The same things were measured in two ways. Each way mixes the same 7 hidden numbers, adds some noise and spreads widely along 5 directions of its own, which tell nothing about the thing.
In the rows, 128 means zero.
Some things both ways: the first way, then the second way.
[106 201 117 136 138 179 127 123 119 124 159 160 132  83 201  78  86 151
  83 130 143 150]
[124 155  77 124 146 160 123 114 182 117  89 134 155 124 124 132  69 199
 146  94 122]

[124 117 147  80 154  90 128 120 117 124 139 131 144 160 159 117 155 132
 117 100  98 157]
[ 98 161 189 113 150 117 110 142  68 126 146 117 118 139 109 151 102 145
 127 178 150]

[124 148 165 141  57 103 167 147 133  86 134 138 111 144 166 175 148 112
  58 142 119  21]
[ 78 152 119 136 130 108  93 119 114 137 119 135  60 174  87 141 137 161
  87 126 111]

[162  70 134 150 190 105 118 170 118 109 111 133 175 117  92 129 162 131
 143 117  76 130]
[154  86 121 111 152 133 138 144 102 119 121 131 158 134 148 119 154  87
  91 116 107]

[152 155  80 116 152 109 146 115 105 108 132 151 137 124 167 120  90 125
 133  98 147 166]
[130 111 105 168 137  82 128  84 116 101 109 135 141 132  76 120 150 145
 106 130 136]

[120  91 163  97  90  94 157 127  88 121 142 130 133 143 141 156 185  98
  87 136 126  62]
[154 131 161 123 153  97 111 125  70 116 123 137 165 159 113 157 114 156
 119 144 138]

[ 67 125 175 147 135 169 143 172 141 118 189 197 166 107 173  74  96 121
  94 163 120 127]
[111  94 154 110 201 118 149 121 123 117  72 133 133  49 107  83 148 127
  65 157 107]

[133  90 100 142 182 147 129 171  99 110 135 142 138 121 124 100 150 135
 127 108 116 130]
[171 168 145 105 122 185 151 178 129 188 103 103 155 101 166 135  98 112
 186  79 149]

[148 141 108 142 111  93 185 146  77 128 106 142  67 160 143 121 131 103
 133  95 164  89]
[111 151 148 128 176 159 134 121 114 136 130 133  93  92 111  94 169 144
 109 154 118]

[199 133 113 132 140 141 113 105 133 131 110  92 116 102 111 146 113 166
 116 176  83 143]
[ 96 136 101 138 141 125  97 129 171 132 107 144 105 135 107 111 118 176
 122 114 111]

[134 115 140 145 149 143 142 146 109 143 112 139 108 133 114 137 168 137
  97 116  95  80]
[105  73 125 156 100  58  83 154 133 158  95 147 107 153 114 108 162  84
 116 109 128]

[148 112 152 135  90 106 179 129 123 145 151 193 118 138 141 145  89  91
 113 181 133  98]
[ 84 101 112 109 169 142 161  87 147 115 117 147  90  80 122 101 148 119
  97 152 122]

[171  87 124 132 111 153 177 126 130 155 133 149  89 141 104 159 132 127
 109 138 104  72]
[ 99 115 153 140 149 138 101 145 153 166  90 171 100  74 117  66 163 122
 156 148 143]

[172 109  62 106 165  92 152 129 101 106 120 140 109 167 135 138 145 125
 124  89 140 136]
[137 100 136 142 133  66 138  87  98  73 212 119 154 169 139 155 147  74
 106 155 128]

[ 98 138 148 122 181 132 109 114  55 171 123 133 156  89 132  95 166 112
 118 131 125 160]
[152 130 103 156  86 105 101 173 102 183  32 105 156 165  82 147 102 152
 152  61 152]

[128  94 111 127 136  88 160 185 130  70 139 157 133 186 146 152 148 106
 120  57 114  76]
[117  78 140 132 117  86 151 148  86 160  87 107 120 113 113 121 158  81
 113 130 145]

[121 113 121 128 192 103 148 128  26 189  93 125  77 157  91 104 172  94
 152  95 139 137]
[135 150 161 115 112 122 127 140  85 164 144 121  95 141 146 157 136  66
 137 117 149]

[186  81  96 131  90 146 165 156 186  65 166 156 154 123 139 190 109 145
  81 131  93  58]
[135 132 158 126 157 132 129  81 140 155 145 190  77  93 146 105 176 113
 156 158 142]

[121 181 140 156 134 138 143 127 124 128 136 183 135 102 170 109  95 133
  83 160 141 126]
[ 46 177 137 170 115 118  90 146 132 181 109 112  28 131  63  92 168 149
 103 126 128]

[170 104  76 109 122 103 143 138 136  67 136 138 143 154 146 195 162 127
  68 112 119  63]
[ 73 161 112 146 112 155  87 176  77 131 124 110 112 184  88 123 129 148
 128 132 143]

[148 102 129 145 156 119 159 148 107 135 124 145 103 145 119 102 114 122
 162 121 109 146]
[131 162 140  67 195 195 155  71 142  98 188 170 106  90 193 138 110  80
 107 149 115]

[ 90 185 155 138  70  83 177 137 123  77 165 206 146 134 221 120  90  85
  77 131 184  90]
[107 160 114 127 132 126 162  88 126 133 137  96  98 133 110 169 108 168
 125 121 133]

[147  94 165 127 186 148  89 125 156 145 147 142 222  69 115 116 114 148
 136 164  38 190]
[153  93 132 109 145 136 147 120 154 177  70 173 133  80 160 124 129 137
 176 113 139]

Other things, the second way, with their names:
j79: [ 86 142 137 140 146 136 109 168 148 151 111 107 125 114 104  97 121 187
 139 140 121]
j786: [ 86 117 144 113 169 143 146 147 163 134 106 106 146  73 125  90 106 169
 133 154 119]
j496: [158  78 153 161 118  55 128 120  99 160 105 135 128 126 108 119 184  97
 139 129 149]
j581: [115 142 114 127 147 179  78 155 107 117 155 170 116 166 138 101 162 101
 110 121 118]
j231: [109 122 112 131 156 130 121  78 177  95 177 170 116 109 152 107 135 107
 133 144 123]
j900: [120 107 122 124 137  78 107 117 196  93 155 120 181 138 149 136  63 131
 136 116 117]
j112: [158  67 118 140 155  71 146 110  90  77 119 112 206 152 101 141 136 155
  94 144 118]
j226: [156 107  97 137 129 117 160  93 150 103 117 117 184 100 134 133 103  97
 130  99 141]
j401: [117 113  88 124 181 169 166 111 182  96  86 121 188  53 118  79  99 171
 128 127 121]
j5: [166 132 176  56 195 190 202 102 177 140 198 139 154  56 234 142 106 139
 213 167 136]
j936: [144 148 145 124 143 143 163 102  78 145 149 122 102 124 125 152 172 130
 134 146 139]
j880: [ 93 122 107 116 173 167 137 107 106 119  88 158  98 105 103 106 156 170
  89 146 116]
j269: [115 195 103 132 120 160  48 145  99 112  89 161 150 186  90 152  55 167
 133  97 150]
j680: [ 96 127  88 129 127 126 142 114 148 125 115 102 107 133 111 144 105 132
 102 101 116]
j304: [117 157 152 151  70  64 110 154 178 190 156  71  87 148 139 154  89  56
 146  68 139]
j761: [127 127 130 141 122  98 139 129 155 154  90 102 156 114 107 141  88 201
 178 124 145]
j928: [131 129 108 132  97  88 156 117 189 151 121  72 129 115 145 158  71  82
 126  62 125]
j685: [102 149 128 155 122 105 118 128  93 115 159  96 101 158  91 128 156  88
  82 125 126]
j588: [105 136 149 126 156  98 158  90 133 122 124 112 118  83 104 136 110 169
 125 159 135]
j287: [115 121 125 123 129 104 143 107 141 100 175 107 143 140 146 150 104 101
 127 128 128]
j728: [130 113 114 147 119 101 124 116 129 112 165 116 127 150 130 129 146  58
 104 104 126]
j932: [114 167 113 154  82 130  95 179 187 155 160  84 136 158 145 124  85  89
 168  64 137]
j788: [141 154 191  82 147 112 134 125  81 132 182 117 126 150 167 190  91 110
 140 155 139]
j674: [118 164 171 137 125 101  89 164 134 134 177 101 144 168 132 142  97 162
 171 146 134]
j324: [169 177 163  74 183 178 180  77 139 144 155 145 113  69 186 157 108 114
 149 128 134]
j735: [155  78 166 140 149  80 140 118 121 140 163 145 131 115 147 110 203  82
 135 159 123]
j601: [ 87 174 116 137 134 150 124 162 155 134 125  64 104 113 105 105 102 108
  66  88 102]
j666: [119 148 134 128 189 164 127 126 155 118  95 141 163  74 108  86 116 214
 144 153 124]
j23: [123 101  81 126 155 168 136 117 139 103 114 151 162 125 130 110 133 167
 143 128 123]
j208: [123 118 152 100 181 116 196  90 141 123 148  91 138  89 141 156 107 194
 140 173 119]
j540: [ 49 101 134 138 165 116 133 146 120 102 114  93 112  89  82  67 160  95
  41 156 104]
j769: [121 107 102 156 132 112 124 133 142  86 144 105 180 126 115  94 123  80
 103 110 123]
j831: [ 98 102 115 165 113  93  77 162 110 147  95 136 117 169  89 104 158 146
 129 126 128]
j344: [155  79 113 104 151 121 178  97 163 145 122 139 141  98 168 138 137 151
 171 131 125]
j919: [ 69 167 137 158 100 100  82 169 120 206  70 105  41 158  65 132 138 182
 123 109 128]
j792: [116 114 160  97 135 106 151 127 165 149 163 116 104 103 177 140 107  60
 140 127 129]
j471: [141 142 156 108 157 172 156 126  93 155 119 141 114  85 143 116 159  96
 134 140 148]
j237: [123 121 155 125 189 148 145  67 119  96 200 186 101  92 151  93 210 102
 131 196 128]
j224: [ 97 164  83 124 142 160 105 120 110 110 134 135 108 182 104 153 113 186
  99 118 112]
j794: [130 118 187 102 183 135 118 139 120 116 133 154 175  94 143 102 112 160
 156 186 137]
j421: [ 94 157 137  85 220 173 117 116 129  62 156 148 137 109 133 108  98 158
  58 166  86]
j773: [ 73  86 108 110 156 138 134 155 203 120 124 114 144  85 153  80 102 126
 124 127  97]
j758: [137 125  97 132 144 137 165 151 164 131  69  70 184  98 113 120  81 163
 110  80 109]
j468: [113 199 190 112 140 144 106 132 129 155 209 126  62 133 161 138 133  66
 133 134 129]
j589: [157 115 138 143 144 108 120  73 114 120 172 195 118 143 142 132 188 139
 172 165 149]
j642: [138 128 151 140 104 115 133 139 130 141 163 114 145 124 152 124 124  63
 173 122 158]
j678: [100 222 118 130 143 213  88 117  96 108 187 159  80 161 126 127 136  98
 109 121 134]
j12: [141 136 102 120 180 171 137 108 131  98 104 151 179 114 113 119 110 223
 143 144 123]
j206: [121  88  55 150 147  90  96  97 172  61 118 152 187 168 106 126 101 181
 103 111  98]
j583: [100  86 136 130 151  77 141  98 139 144  70 145 112  98  98 125 128 186
 127 157 134]
j712: [111 111 151 124 138 122 156 166 122 179 118  87 116 125 130 121 165 186
 161 147 115]
j842: [ 96 113 117 112 160 106 148  64 141  91 107 140 133 100 108 150  76 155
 109 149 139]
j139: [130 163 129 123 108 138  97 165 116 159 110 123 123 163 133 151  92 129
 158  97 142]
j945: [ 96 103 176 110 163  78 137 106 166 113 160 133 137  91 146 120 107 143
 149 184 131]
j457: [138 120 163  97 143 109 158 100 109 127 180 136 126 137 168 171 118 114
 165 166 148]
j288: [ 81 142 201 122 171 156 111 170  51 139 121 133 103  96  98  83 170 110
 106 191 147]
j407: [186 149 174  73 167 162 176 107  78 146 181 134 133 130 187 189 131 135
 166 149 136]
j30: [122  91 184 130 171  85 128 110 125  98 156 144 159  81 129  92 151 102
 131 190 139]
j94: [116 132  87 120 160 132  97 123 166  57 142 129 179 151 135 125  69 115
  74  96 100]
j896: [149 136 123 127 144 113 148  78 158 107 135 136 174 108 132 151  73 163
 178 133 153]
j828: [101 131 151 134 129 125 139 142 114 174 107 120  66  97 116 103 176  90
 112 127 130]
j662: [ 78 116  85 159  90 108 115 140 156 139  88 107 115 137  94 114 103 101
 122  91 142]
j273: [121 129 101 146 143 132  98 125 155  98 137 141 167 144 118 109 115 160
 137 123 120]
j294: [103 128 126 151 107  45  91 121 118 120 146 102  98 185  96 154 119  87
  73 106 114]
j309: [127 116  93 115 146 176 111 135 113  82 114 156 186 127 134 110 101  92
 123 118 141]
j939: [ 68 135 129 140 142 119 107 114 135 110 165 131  92 129 110 105 150 114
 101 153 119]
j350: [143  99 116 112 190 135 129  85 122  55 126 167 203 104 127 112 107 132
 100 154 124]
j74: [115  92 162 118 170 146 155 149  86 136 131 119 124  84 130  82 200  81
 100 167 122]
j453: [143 160 117 151 135 153  99 112 141 120 127 160 145 112 117  97 133 106
 139 110 144]
j152: [ 85 137 101 152 130 112 131 124 146 127 139  90  99 136  98 122 139 141
  94 117 109]
j490: [155 145 168 103 136  99 145  88 175 153 208 137 116 138 193 183  96 159
 223 147 143]
j721: [151 135 128 128 155 108 179  47 123 129 150 132 105 100 123 159 140 133
 125 140 139]
j201: [112 150 140 122 124  50 102 108 146  92 203  90 128 197 139 197  61 119
  95 120 112]
j740: [119 173 131 145  74  98 112 122 103 150 148  98 101 174 113 181  79  74
 146  91 168]
j290: [100  95  91 130 149 119 130 102  97 101  88 152 118 130  95 122 140 103
  63 125 121]
j103: [127 116 179 127 159  95 111 117  61 160 116 164  62 120 110 116 203  90
  83 158 126]
j742: [ 41 147 151 148 146 164 105 166 139 154 112 123  82  82  89  49 165 135
 134 166 139]
j715: [ 87 159 128 138 140 155 105 129 146  97 161 131 139 116 121  97 105 121
 142 150 147]
j347: [132 159 120  80 151 176 150 110 122 121 121 129 126 111 161 166  69  98
 112 102 132]
j230: [109 142 139 113 165 162 179 125 150 178 118 109  71  82 138 116 169 190
 140 140 104]
j812: [105 164 109 148 135 159  91 133 150 112 112 142 149 119 105  97  95 133
 135 113 142]
j172: [ 68 161 100 124 114 109 119 139 152 135 137  73  88 175 112 172  73 160
 105  97 108]
j851: [ 98 130 127 151 136  95 122  77 163 108 162 145  99 109 117 109 135  80
 109 131 130]
j240: [127 156 107 117 109 157 122 128  93 128 133 129 119 155 142 158 103  69
 122  93 149]
j268: [115 224 164 121 138 187  99 169 152 150 177 101 113 122 147 120  88 123
 153 112 129]
j905: [107 114 104 139 144 118 117 109 148 111 121 151 140 128 112 118 124 183
 150 147 133]
j469: [119 143 110 104 177 156 147 125 140 123  90 115 136 107 116 132  98 197
 102 124 101]
j592: [163 124 109 106 112  88 168  85 175 155 127 115 137 144 172 212  59 153
 187  90 139]
j409: [118 128 165 122 169 119 123 152  96 104 161  97 141 122 127 111 148  91
  68 147 106]
j336: [113 156  85 106 159 189 123 110 175 141  86 160  97 105 140 123  94 140
 108  83 112]
j665: [118 140 126 144 126 120 131 109 107 131 142 128 106 133 109 130 144  88
 109 124 141]
j515: [ 59 189 169 138 153 133  87 160  71 129  93 102 101 132  49 115 105 189
  98 171 140]
j124: [ 66 106 113 133 132  76 108 101 180  97 160 135 117 149 126 140  84 152
 140 149 127]
j498: [ 60 135 135 148 121 114  97 143 134 135 125 122 116 133  91 109 112 176
 163 161 153]
j672: [ 88 108 146 140 137 100 130 136 206 135 167 100 140  92 145  92 115 114
 153 142 122]
j591: [ 73  27 122 158 145  57 147 107 174 138 102 141 113  77 102  65 191 131
 124 171 122]
j787: [107  77 142 120 157 114 196 132 171 130 140  74 147  53 150  92 136 102
 125 148 117]
j156: [169 137 107 122 132 154 166  90  76 124 141 133 134 138 137 162 150 102
 135 111 148]
j40: [111 181 131 115 173 173  97 116 143 111 139 163 118 127 128 124 100 178
 131 138 121]
j853: [ 55 165 128 117 170 177 135 147 129 154 131 115  51 115 107 108 160 203
 109 158  98]
j568: [103 136 169 119 164 123 101 154 158 106 182 124 143 114 146  96 119 120
 127 161 111]
j846: [127  88  78 101 159 139 122  95 144  84 120 181 164 149 152 146  95 147
 130 125 122]
j266: [ 94 152 124 146 139 125  71 135 101  85 159 146 123 166 100 112 128  94
  83 133 122]
j819: [117 135 101 138 101  62 119  98 145 119  92  99 136 153  97 187  39 144
 112  92 141]
j47: [ 97 198 160 122 170 166 126 118 105 172 119 131  28 108  99 126 165 170
  94 140 113]
j252: [ 80 141 118 135 108 133 130 175 121 168  98  77 100 135 102 128 117 142
 131 105 131]
j569: [115  94 123  82 211 143 174  79 137  67 113 141 190  79 134 135  75 210
 126 188 122]
j361: [100 113 137 127 140  91 149 100 164 122 170 115 132 128 138 146 115 180
 174 163 132]
j221: [101 139 126 149 137 135 109 140 115 139 113 142 120 137  91 105 142 179
 150 147 143]
j644: [135 152 162 118 155 170 131 174  96 144 139 108 138 124 137 111 150 134
 132 138 120]
j114: [ 85 104  91 152 111 123 112 158 118 139  87 115 115 134  95 102 141  98
 102  98 128]

Some of these things the first way, each followed by its name:
[132 147 123 142 106  94 164 165 142  71 139 161 119 156 172 133 101 119
 107 103 135  99] => j680
[169 100  68 122 150 138 141 149 129  87 135 132 106 152 127 149 149 155
  91 103 113  84] => j266
[128 126 144 152 163 134 151 149 132 130 123 181 132 128 140  88 134 144
 120 122 113 133] => j468
[120 103 122 139 172 117 145 150 102 128 146 181 165 125 139 113 128 102
 131 112 132 134] => j471
[185  58 126 110 145  48 166 142 104 126  99 132 125 181  86 172 156  94
 184  68  91 110] => j240
[143 138 104 145 147 106 182 166 115 104 126 179  78 178 161  86  96 121
 152  78 156 144] => j787
[193  50 151 129 177  77 104 154 137 103  89  91 175 128  71 160 161 135
 171 116  33 146] => j103
[149 154 142 104  82  90 173  93 138 111 141 171 117 147 184 148 111 127
  88 135 131 117] => j361
[175  91  79 113 193 112 162 136 111 127 120 157 125 159 126 123 136 134
 161  63 115 159] => j642
[146 125  83 125 167  61 160 136  55 127 104 152 131 147 135 132 136  76
 160  62 168 145] => j156
[181 114  27 127 158 123 132 177 128  40 141 121 107 161 140 158 124 141
  91 107 137 104] => j685
[147  88 120 115 205 121 100 146 115 126 135 105 156 133 103 101 121 140
 164 125  67 194] => j347
[ 73 134 150 167 190 132 148 149  92 155 152 238 169 111 167  73 130 101
 115 113 157 151] => j74
[106 138 144 152 124  95 190 169 113 120 135 199  90 177 166  96 112  97
 132  92 149 103] => j540
[188 106  89 110 157 129 156 122  90 136 115 110  69 149 105 121 131 140
 146 128 113 141] => j5
[135 114 155 153 147  88 159 160 128 115 115 179 140 136 131 113 122 113
 149  99 107 129] => j828
[176 116  85 104 144 186 129 117 125 122 144  93  71 132 123 121 128 182
  88 174  92 133] => j900
[139 109 160 134 142 102 156 140  89 148 126 152 116 126 123  93 112 108
 174 140 121 156] => j324
[132 144 150 142 126 110 159 130 176 100 149 224 182 116 191 116  92 134
  98 129 119 133] => j939
[106 173  99 151 149 129 148 174  97  83 134 133  93 136 173  68 103 136
 131  83 152 135] => j758
[117 139 135 139 109  97 173 163 114  94 131 170 103 156 170 135 141 101
  89 108 154  71] => j252
[122 124 184 145 139 103 174 136 103 170 130 194 121 124 139  66  92 105
 162 152 135 164] => j928
[145  96 116  97 143 130 147 118 115 131 156 143 143 131 142 121 119 121
 134 126 116 144] => j350
[122 135 229 169 101  89 167 159 169 110 116 185 184 110 163 113  98 115
 159 100  78 115] => j336
[182  62 118 118 148 116 138 118 118 134 136 145 163 114  97 169 146 113
 116 176 103 128] => j496
[144 142 154 153 136 111 115 144 128  96 128 137 162  85 144 119 101 126
 109 191 107 147] => j47
[161 116 162 113 140 104 129 103 129 140 112 137 169 112 127 141 130 128
 130 125  70 153] => j846
[149 136 125 133 132 145 126 115 105 139 147 151 138  91 137 139 114 129
  87 195 134 128] => j344
[133 114 118 105 154  82 160 123 100 133 125 160 132 159 148 118 135 106
 147  82 127 149] => j740
[170 122  88 102 130 139 138 121 121  97 128 103  77 148 140 144 167 165
  74 127 113  83] => j674
[177 110 107 131 107  93 142 158 141  61 132 116 134 149 129 176 113 126
 114 118  96  84] => j880
[144 138 130  68 108  94 144 107 118 109 158 112 116 160 161 130 105 127
 117 133 112 148] => j569
[ 77 186 217 151 114 123 136 101  85 174 122 174 140  82 170  98 134 105
  74 189 138 120] => j919
[112 181 197 117  90 102 178 103 165 127 136 204 137 143 211 113 102 131
  98 106 116 117] => j124
[127 119 126 147 156 116 146 144 124 123 135 189 164 128 146 130 125 112
 111 114 123 124] => j114
[154 147 128 126 142 133 135 116 110 128 111 124  98 128 144 114 135 149
 102 129 115 128] => j79
[152 152 164 119  93  70 185  84 101 154 106 169 116 136 165 139 120 103
 138  98 128 119] => j905
[133 143 120 141 159 145 118 124 139 112 124 153 162 109 150 140 150 149
  69 122 103 113] => j831
[112 153 197 102 107 106 157  71  71 197 129 144 109 116 153 117 120  98
 117 183 125 135] => j583
[186  59 131  80 152 124 154  84 109 179 151 158 132 136  98 137 131 122
 143 195 106 161] => j30
[140 121 150 113 115  76 199 119 105 140 122 184 106 173 158 130 123  99
 132  99 146 106] => j287
[196  68  32 125 182 152  94 166 125  63 134  78 117 131  92 167 165 164
  85 158 100 101] => j644
[113  97 127 115 168 128 164 120 102 166 148 206 162 121 137 120 141 100
 125 112 132 130] => j309
[166 110 116  75 107  96 135 115 144 102 171 115 131 157 149 151  82 128
 123 150  88 152] => j842
[108 191 177 177 168 130 100 122 138 123 137 198 208  48 189  72  75 138
  95 199 131 204] => j230
[187 100  70  79 108 131 145 104 147  85 174 124 134 138 151 167  94 140
 101 152 113 124] => j896
[183  85  21 123 158 181 145 145 117 105 175 155  95 129 122 144 111 147
  76 185 153 109] => j769
[155 170 145 124 147  99 134 108 151 105  96 133 144 125 176  98 123 170
 137  69  87 176] => j490
[147 121  92 139 162 165 143 146 127 107 142 154 110 115 148  91 120 162
 100 136 125 139] => j268
[149 161  97 104 121 104 128 140 119  65 145 108  99 162 178 117  97 148
 103 123 130 143] => j208
[199 111  73 114 181 118 114  99 100 129 113 118 146 106 110 155 116 143
 134 138 102 173] => j23
[122 148 103 170 168 191 149 143 148 116 146 208 142  97 177  84 117 165
  79 124 133 135] => j932
[136 117 165 101 151  56 161 101  87 162 104 158 134 156 141 117 150  94
 159  87 122 153] => j457
[163 106 126 132 107 117 195 130 154 118 139 201 121 152 148 149 106 119
 105 125 123  83] => j742
[204  82  87 129 186  95 142 131  90 139  76 106  97 138  76 146 162 135
 161 108  98 138] => j735
